There are 10 hidden switches. A switch that is on adds its own fixed numbers to the row, and there is some noise. The rows also spread widely along 9 directions, which tell nothing about the answers.
Known rows, each followed by its switches (1 for on, 0 for off):
[-23  17  -3  -9  -1   6  35  23  16 -21  32  43 -30 -32 -12  -7   5 -25
   8 -11  29  15  19  14 -44  20  14] | 1 1 0 1 0 0 1 1 1 0
[ -9  -9 -28  17  -8  14  20 -14  36  43 -15   0   2 -30  -2   0  21 -21
  35  -5 -15  18  18   0 -37  12   9] | 0 0 0 0 1 1 1 1 1 0
[-20  49  12  -2 -28 -21   7  -1   2 -17  24  15  12  -4 -31 -36   5  -7
  80 -24 -16   1  13   2  -8  23   8] | 0 1 1 1 1 1 1 1 1 0
[ 28   3 -37  -8 -19 -12   9 -42  18  12  28  -9 -37  14   3 -22  34 -11
  20   0  14  14  21 -14 -17 -11  -4] | 0 0 0 0 0 0 1 1 0 0
[-21 -28   1 -14  47   3  42  28  11 -21  16  43 -55   4  18   3   7 -24
 -12 -36  23  16   2  -1 -23   1   1] | 0 1 0 1 1 1 0 0 0 0
[ 61  44 -15 -28   0   2  39  36  -2  47   6  12  -3 -49 -20  11  22 -18
  41  -2  -3   4  41 -11 -12   7  22] | 1 0 1 1 0 1 0 1 1 1
[-45   3 -28  16  -7   8  20 -26  -2 -52  44  17 -50  45 -16 -42   6  -9
   6 -18   9  22 -17   6 -18  12 -40] | 0 1 1 0 1 1 1 1 0 0
[  5  19   1  23 -32  19  -4   0 -13 -17  19   7 -24  23 -16  -9  -5 -14
  -2   1  -2   1 -23 -26   7  -2   4] | 0 0 0 0 0 1 0 0 0 0
[ 18 -30 -17   5  42  12  24  39 -18  22  -9  14 -25   4 -27  15 -17 -27
  15 -29 -18  48 -10 -28   4   2  -5] | 1 0 0 1 0 0 0 1 1 0
[-12 -13 -19  38  11   1  -1   1 -24 -26  15   2 -33  40 -43 -17 -21  -7
  40 -33 -31  32 -31 -23   5  26 -28] | 1 1 0 0 0 0 1 1 1 1
[-11   0  17   7 -21  12   0  19  15  19 -26   9  14 -18   7   2   2 -20
  47  -6 -21 -12   6 -17   3  -1  34] | 0 0 0 1 1 1 0 0 1 0
[ 46  25  -6 -13  -7   2  28  21   1  45   5   8  10 -36 -17  -1   6 -27
  37   4  -8  22  42 -13  -9  -4  25] | 0 0 0 1 1 0 1 1 1 0
[-36  21 -24  10 -26  30  27 -12  11 -19   6   7 -23   5  -6 -28  10  -5
  12  12  -8 -13   5  13 -21  18 -21] | 0 1 1 0 1 1 1 1 1 0
[ 27  28 -26  -8 -12  19  39  19  -3  47  12   0  21 -39 -34 -17   4 -24
   4  21  -7  39  36  13 -25  -3  -2] | 0 0 0 0 1 0 1 1 1 0
[-41 -24  21  13  14  13  13  34  17  -9 -26  38 -21 -12  17  20   0 -18
  22 -23 -15 -13 -10 -15  -8  18  20] | 0 1 1 0 1 0 1 0 0 0
[ -4   2  -6  16 -25  14  -4   2   6   2 -23   0 -14   1  -1   6  11  -8
  50  -4 -29 -28  -8 -25  10  17  14] | 1 1 1 0 0 0 0 1 1 0
[ 31  59  11 -23  -8 -32  10  22 -12  19  21   9  17 -19 -44 -14  10  -9
  68 -23 -14  13  21  -7  -1  15  24] | 0 0 1 1 0 0 0 1 1 0
[-38 -23 -13  27   2   9   2 -27   7 -31  -1  13 -56  25  -6  -2  -6   1
  33 -20 -30   0 -17 -19 -24  36 -12] | 1 0 0 0 1 0 1 1 1 0
[ 40  35   1 -18   5 -41   5 -25 -14  12  26  -4 -26   9 -28 -19   9  15
  72 -31 -36   3  27 -23  -8  28  -1] | 0 0 0 1 1 0 1 1 0 0
[  9 -11  -8   6 -10 -16  -3 -16  24  14 -11 -11 -23   4  15  -5  23  -6
  61 -20 -16 -18  13 -23   3   3  12] | 0 1 0 0 0 0 1 1 0 1
[  2   7  -4 -22  12 -28  21   2  22  32 -17 -11   6 -21   2 -21  21   2
  88 -28 -36 -11  40  -1  -9  15   7] | 0 1 0 1 1 1 1 1 1 1
[-12 -13 -18  -1  31 -17  14  -4   1   4  -9 -10 -28  31 -14 -20   4   2
  52 -43 -29   9  -6 -12   4  15 -19] | 0 1 0 1 0 1 0 1 1 0
[ 50   8 -22 -14 -17  17  29  -1  15  41   3  -6 -17 -17  20  -1  29 -26
  21  11   5  -5  39 -20   3 -21  15] | 0 1 0 1 1 1 0 1 0 0

New rows. What belongs after each?
[ 48  41   1   7   5  -9  21  12 -34 -13  53  21 -31   7 -39 -10  -9  -9
  12 -14  -7  20   7 -15  -7  20  -4] | 0 1 0 0 1 0 1 0 0 1
[-25 -10  17 -10  18  -4  25  51  -1  -5  -9  16  -6  -1  -7  -6  -8 -16
  12 -26  -3   8  -2  -4   9  -2   6] | 0 1 0 0 0 0 0 1 0 0
[-13 -12 -16   0 -19   8   9 -25  29   8  -4  -5 -16   1  21 -17  26 -17
  50  -2  -4 -11  18  -3 -12  -3  16] | 0 1 0 1 1 0 0 1 1 0
[-27   0  10 -40   3  -8  25  18  14 -10 -18   6 -30 -12  17  -9  12  15
  20 -10 -14 -43  25  -3 -12  13   7] | 1 0 0 0 0 0 0 1 0 0
[  8  24 -30 -28  28 -23  36 -29  -3   2  27  -6 -44  17 -22 -33  19  18
  36 -26 -20   5  27  12 -34  29 -26] | 0 0 0 1 1 1 0 1 1 0
[-15  12 -22 -36 -10 -23  29 -17  24  -3  23  -1 -21 -11   0 -38  33   8
  34 -16   6  -9  37  13 -31   6 -15] | 1 1 0 0 0 1 1 1 0 0
[ 24  27  40 -25 -11 -19   8  32 -24 -26  -1  15 -20   8  -2  -1 -16   1
  59 -17 -30 -35  22 -43  28   8  29] | 1 0 0 1 1 0 0 1 1 0
[-28 -27   2  -5   6  -5  11  21  23  10 -13  14  -2 -17   9   0  18 -14
  33 -29  -4   1   1  -8 -10  -1  14] | 1 1 0 0 0 1 0 0 0 0
[-12  -7   2 -20 -18 -12   5 -14  35   2 -20  -4 -31  -3  35  -7  26   2
  35  -6  -6 -41  27 -17  -8   0  18] | 0 0 0 0 0 0 1 1 0 0
[  6  21 -41 -45 -12   9  40 -21   8  17  -2 -17 -21   4  12 -46  30   9
  23  24 -13 -21  52  11  -9 -11 -32] | 0 0 1 1 1 1 1 1 1 0
[ -6   6 -23 -12 -16   7  24 -13   4 -16  21  10 -30  25   8 -30  20 -21
  21  -2  16   9  14  -6  -4 -18  -5] | 0 0 1 1 1 1 0 1 1 0
[ 43  36  -5 -19  10 -12  40  28 -12  -4  41  16 -34  -4 -19 -16   2 -17
  12 -18  16  16  27 -13  -2  -2  -4] | 0 1 0 1 0 1 1 1 0 1
[ 18  42  27 -21  20 -40  33  35 -11 -40  33  35 -45   9 -20   1 -12  -7
  23 -46   7  -1  13 -24  -8  23  15] | 0 0 0 0 0 1 1 1 1 0
[-49  14 -19   9 -20  28  34  -5  26 -19  17  17 -22 -16  -2 -35   7 -13
  13   9   8  -2  16  30 -42  21 -11] | 0 1 0 1 1 1 1 1 1 1
[ 13  11 -25  35  -1  17  16 -10   5  28  -3  -4 -16 -13 -30   5  -1  -9
  37  -9 -36  17  -1 -11 -27  36  -4] | 0 0 0 0 1 1 1 1 1 1
[ -4  -8   3 -10 -26   7  23  11  14 -31  21  23 -26  14  31 -23   7 -38
  17   5  34   2  25 -17   9 -34  20] | 0 1 0 1 1 0 1 1 1 0
[ 17   6 -24   5  18 -10  24   4  -6  -2  32  11 -30  18 -30 -19   0 -23
  23 -30   6  46   1 -12  -7   2 -15] | 0 1 0 1 0 1 1 1 1 0
[ 15  23  -6  28 -35  18  11  11  -9 -14  36  22  -1   8 -23  -8   5 -45
  21   1  17  32 -10 -15   4  -9  19] | 0 1 1 0 1 0 0 1 1 0
[-54  -8  19 -18  38 -23  22  27 -10 -47   6  40 -33  20  -7 -20 -11  -1
  40 -44 -12   6  -2   2 -12  23  -5] | 0 0 1 1 1 0 1 0 1 1
[ 47  39   2 -19   8 -22  25  36   3  46   1  11  18 -34 -24   7  21 -23
  65 -30  -8  13  27 -14   4   5  32] | 0 1 1 1 0 1 0 1 1 0
[-31  22  17  -7  17  -2  33  35  23   0 -14  25 -19 -35 -11  14   1  -4
  17 -29 -12 -19   5   8 -39  43  24] | 0 0 0 0 0 1 0 1 1 0
[-22 -17  -9 -16  17 -30  18   7  11  15 -11   0  12   4  -3 -21  20 -12
  74 -35 -17  18  16   0  -3  -3   8] | 0 0 1 0 1 0 0 1 1 1
[ -1  16  -7  -7  -8   9  11  17  -9  20  -3   2  -6 -21 -34 -15  -7   0
  29   1 -30  10  13  -8  -8  16 -11] | 1 0 0 1 0 0 1 1 0 0
[-13  13  -1  16 -62  13 -11  -8   2 -21  32  25  11   6  -7 -22  15 -41
  47   3  18  21  -5 -21   3 -24  27] | 1 0 1 1 1 1 0 0 1 0
[-32   2 -11  23 -10   6  -5 -20  26  -3  12  21 -28  -5  -7   0  28 -15
  38 -25   4   5 -19   0 -35  26  15] | 0 0 1 1 0 1 0 0 0 1
[ 24  16 -19 -40  -2 -18  24 -11 -13   4   4 -11 -14  22   9 -38  25  13
  39   3 -23 -25  39  -7  16 -12 -17] | 0 1 1 0 1 0 1 0 1 0
[ 56  11 -11   6  -3  13  15  19   2  43   1   2 -18 -18  -8  15  12 -27
  20  -3  -4  11  14 -28   6  -4  22] | 0 1 0 1 0 0 0 1 0 0
[-58 -13 -10  20 -48  25 -15 -18  20 -15  -7  -2  -8   3   2 -34   5  -9
  41   8 -14  -7  -7  -5  -3   3  -7] | 1 1 0 1 0 0 1 1 0 0
[-11  15  -4  -2  -5  -5  23  37  -2   5   3  11  14 -15 -25 -13   8 -18
  51 -22  -9  12   5  -3   2   8   6] | 1 1 1 0 0 1 0 1 1 1
[-32   5   8  30  -1  27  15  17  -9 -37   6  25 -40  21 -19  -1 -26 -16
   7 -17 -16   6 -25 -15  -8  28  -1] | 0 0 0 1 1 1 0 1 1 0
[-47 -10 -24 -13  32  -5  44  10  10 -25  15  19 -42  12 -12 -27   0  -7
 -11 -29  13  27   2  19 -38  14 -29] | 0 0 0 0 0 1 1 1 1 0
[-17 -22 -27  -6 -44  19  -4 -30  40   4  -6   1 -27  -1  41 -12  48 -23
  39  11  19 -23  16 -14  -5 -22  16] | 1 1 1 1 0 0 0 1 0 0
[-27 -25  25   5  -2 -16  -8  11  15 -24  -2  37 -21  12  23   3   8 -27
  59 -36   3   2  -6 -32   6  -6  33] | 0 0 1 1 1 0 1 0 0 1
[ 15   3   5  12 -30   6  -1  28  -4  12  10   6  13   0 -15 -16  -5 -39
  33  -4   6  32   2 -28  26 -28  15] | 0 1 0 1 0 0 1 1 0 0
[ 27  40 -23 -10   6 -29  21 -17   4  23  21 -14 -10  -2 -34 -21  23   7
  55 -30 -21   5  19   4 -22  28  -4] | 0 1 0 0 0 1 0 1 1 0
[  6  40  18  -6 -30  10  20  36   9  11  -1  15   8 -39 -10   4   2 -20
  14   9   4 -14  20  -3 -13   7  40] | 0 0 0 0 0 0 0 1 1 0
[ 30  34  18 -39  34 -38  45  46 -31 -13  25  19 -13   4 -24 -19 -12   1
  25 -33 -13  10  32 -10   3   5  -4] | 0 0 0 0 1 1 1 0 1 1
[ 22  -8 -43  -2  15   6  20 -26  -7   2  11 -19 -60  40  -3 -19  16   7
   1  -7 -15  -3   1 -12   0   5 -35] | 0 1 0 0 0 0 0 1 0 0
[-35 -23 -10 -21  -8  23  23  10  22  -4 -10  11 -27   1  34 -20  19 -19
 -18   7  22 -12  11   2  -7 -28   0] | 0 0 0 1 0 1 0 0 0 0
[ -1   9  11   8 -27  35  24  26  13 -18  21  36 -29 -17  16   4   2 -41
 -10  12  31  -2  10  -9 -10  -9  30] | 0 1 0 1 1 0 0 1 0 0
[  5  20  19  32 -31 -13 -16 -11 -10 -29  19  13 -15  30 -17  -7 -10 -14
  54 -24 -21   1 -16 -41   9  10  19] | 0 0 0 0 1 1 1 0 1 0
[  3   7   6  34   4 -20  -4  20  -5  -6  13  24  -5   9 -39   7  -8 -31
  60 -47 -10  43 -25 -28  -1  20  20] | 0 0 1 0 0 0 1 1 1 1
